The first 5 rows are patterns. Each new row is the sum of 2 different patterns, raised or lowered, with some noise. Before adding, each is slid sideways (what falls off one end comes back at the other) and multiplied by a number that may be negative. Names go in the order of the patterns.
In the rows, zero is written as 128.
Some rows, each with the names of its patterns after it:
[115 134 143 104 117 143 126 135 112 157 123 128 150 146 119 126 135 100
 143 122 148 148 147 129 128 101 155 133 126 120 129 113 118 115 117  95
 135 158] : lesu
[137  95 108 136  97 151 152 148 122 106 131 100 120 102 133  99 127  99
 149 162 100 122 108 126 110 128 147 152 134 112 138 135 105 109 156 113
 100 132] : dif
[147 133 114 124  99 153 130 151 125 142 151 106 116 157 156 113 130  95
 156 143 100 134 117 144 160 120 154 151 157 149 131 158 128 110 143 129
 100 161] : nam
[161 153  94 148 126 153 160 151 125 121  97 151 105  97  95 152  97 110
 122 108 134 106 123 115  95 148 109 159 135 114 152 106 122 159 150 134
 108 147] : fof
[154 136 131 130 124 155 131 149 148 160 155  97 152 160 154 135 111  95
 161  97 121 104 146 158 152 154 144 130 110 132 145 105 149 156 127 116
 124 144] : loz

New rows, each followed by the names of its patterns:
[ 73  88 133  96  93 118 122 150 108 106 121  99 125  92 177 122  90 151
 111  92 140 153 106 125 163 171 145  76 147 100 142 135 151  99 117  72
 165 132] : dif fof
[138 126  97 144  98 124 158 138 135  94  76 155  91  95  76 121  90  85
  97  81 110  93  95 103  96 128  98 164 103  93 138 104 115 166 123 123
  83 136] : nam fof
[114 148 137 146 131 132 144 122 163 162 149 158 186 141 109 160 179 167
 172 117 123 153 126 131 112 176 175 143 145 170 146 160 128 146 150 158
 173 134] : nam loz
[ 68 105  99 145  74  76  59 123 129 161  75 151 135 114  83 104 108  73
  96  80 150 117  70 138  79  95 138 115 133 112 109 119 109 131 113  66
 119  91] : nam loz
[100  92  97 117 148 101 134 122  91  81 124 124  90 155 114 117  84  89
 102 128 118 140  87 105 132 123 125 140 142 144 101 159 126 100 128  94
  75 159] : lesu loz
[142 162 164 160 143 131 173 145 161 161 143 155 115 152 170 115 163 154
  93 133 133 177 141 127 121 172 106 164 124 112 116 146 139 163 112 156
 148 177] : lesu fof
[ 99 123  98  99 141 112  96 103 127 118  86  83 124 100  94 118  98  89
  82 102  69 108 150 107  86  76 111 108 133  72 139  98 129  82 105 115
  75  97] : dif loz
[138 132 146 152 103 140 135 122 163 137 128 138 117 165 114 164 147 121
 144 136 142 155 175 137 133 139 150 144 122 155 159 141 160 157 148 140
 134 162] : lesu fof
[ 99 138  83  85 122 113  93  84 131  84 123 138 133  98  93 116  74 113
  86 125 103 120  89 123 110 110 106  97 102  96  98 114 115 105  76 118
 134  87] : lesu dif
[144 138 116 107 158 122 113  84 145 142 132 160 144 115 109 121 147  85
 143 145 106 102 128 137 139 150 117 130 106 131 114 139 140 166 125  96
 143 154] : lesu loz
[104  92 117 134 118 138 115 128 149 161 133 109  99 115 101 124 123 131
  99 144  95 126 153 119 129 107 112 111 127 142 150 117 115 125 124  95
 100 167] : dif loz
[110 114 102 160 127 117 112 116 122 108 119 120 107 141 125 121 145 151
  99 100 108 138 104  97 131 125 139 153 150 120 118 113  93 144  96 152
 155 134] : lesu loz
[ 66  60  81  73  78  67  52  63  85  57  91  63  83  64  80  49 104  91
  66  86  96  75  62  77  84  71 114  94  60  92  66  77  51  76  55  71
  66  84] : lesu nam
[189 173 123 184 135 177 168 133 168 176 183 198 138 182 158 144 169 169
 139 197 183 186 137 129 138 175 146 196 162 157 179 131 158 160 187 140
 140 111] : lesu nam
[ 88  91 130 110 123 122 137 141  81  93 115 141 107 125 149 147 103 157
 140  92 123 145 125 131 155  85 100  97 138 116 120 147 108 128 121 146
 116 168] : lesu dif
[ 84 124 125  97 122 151 104 111  88 100 146 116 119 108 111 129  97 111
 120 145 124  69 142 148 113 120 105  70 130  94 111  77 141 120 114 120
 127 120] : dif loz
[130 126 208 110 142 149 116 137 142 135 188 109 159 160 168 126 159 169
 171 159 145 195 132 150 180 142 173 143 126 165 112 175 147 104 146 156
 149 112] : nam fof
[118 144 149  97 110 143 119 117 115 108 151 144 100 123  94 148 144 111
 130 136 128 125 111 132  97 111 151 110 105 152 114 114 120 115 103 126
 142 130] : lesu nam
[111  78 160 113 130  77 149 144 156 163 149 120 100 105 150  86 118 122
 135  89 105 128 130 130 107 119 110 122 136 127 157 150 133 108 125 144
 163 141] : fof loz
[ 96  99 106 132  87 117  98  75  83 127 103 111  97 129 109 115 100 108
 135 125 133 103 109 114 100 125  82 121  74 104 100 107 141  97  86  83
 104 110] : dif fof
[122 122 112 146 133  95  99  91 150 105  90  90 138  91 111  87  82  76
 122 144 128 103 142 120 131 108 139 133 106 151 108 132 134 137 132 101
 135  69] : lesu fof
[108  95 103 102 153 120 153 121 144 133 123 112 158 125  89 139 100 151
 132 111 121 100 116 139 122 132 130 153 146 104 150 137 105 127 141 113
 140 152] : dif nam
[129 133  89 114 112 153 136 130 120 148 126 144  91  87 142 122 115 166
 123 126 143 171  82 184 172 158 147 108 158 110 138 137 120 123 106 101
 169 147] : dif fof
[109 166 164 118 153 127 189 179 144 170 129 140 201 169 173 150 195 200
 140 144 195 172 174 157 135 176 112 116 143 148 150 146 191 137 135 124
 135 169] : fof loz
[135 148 153 149 108 166 114 128 180 106 167 129  95 103 133 159 147  86
 114 174 130 142 133 120 132 155 177 163  91 174 165 155 142 179 144 149
 153 151] : lesu fof
[143 158 153 176 121 148 183 133 126 127 150 173 136 157 170 137 176 178
 147 157 176 188 129 195 163 173 143 140 115 165 142 155 110 148 190 173
 202 147] : nam loz
[178 126 117 158 160 192 134 139 171 142 177 139 140 170 155 149 103 150
 170 146 154 150 116 171 148 120 117 159 179 170 188 142 149 119 155 151
 114 180] : nam loz
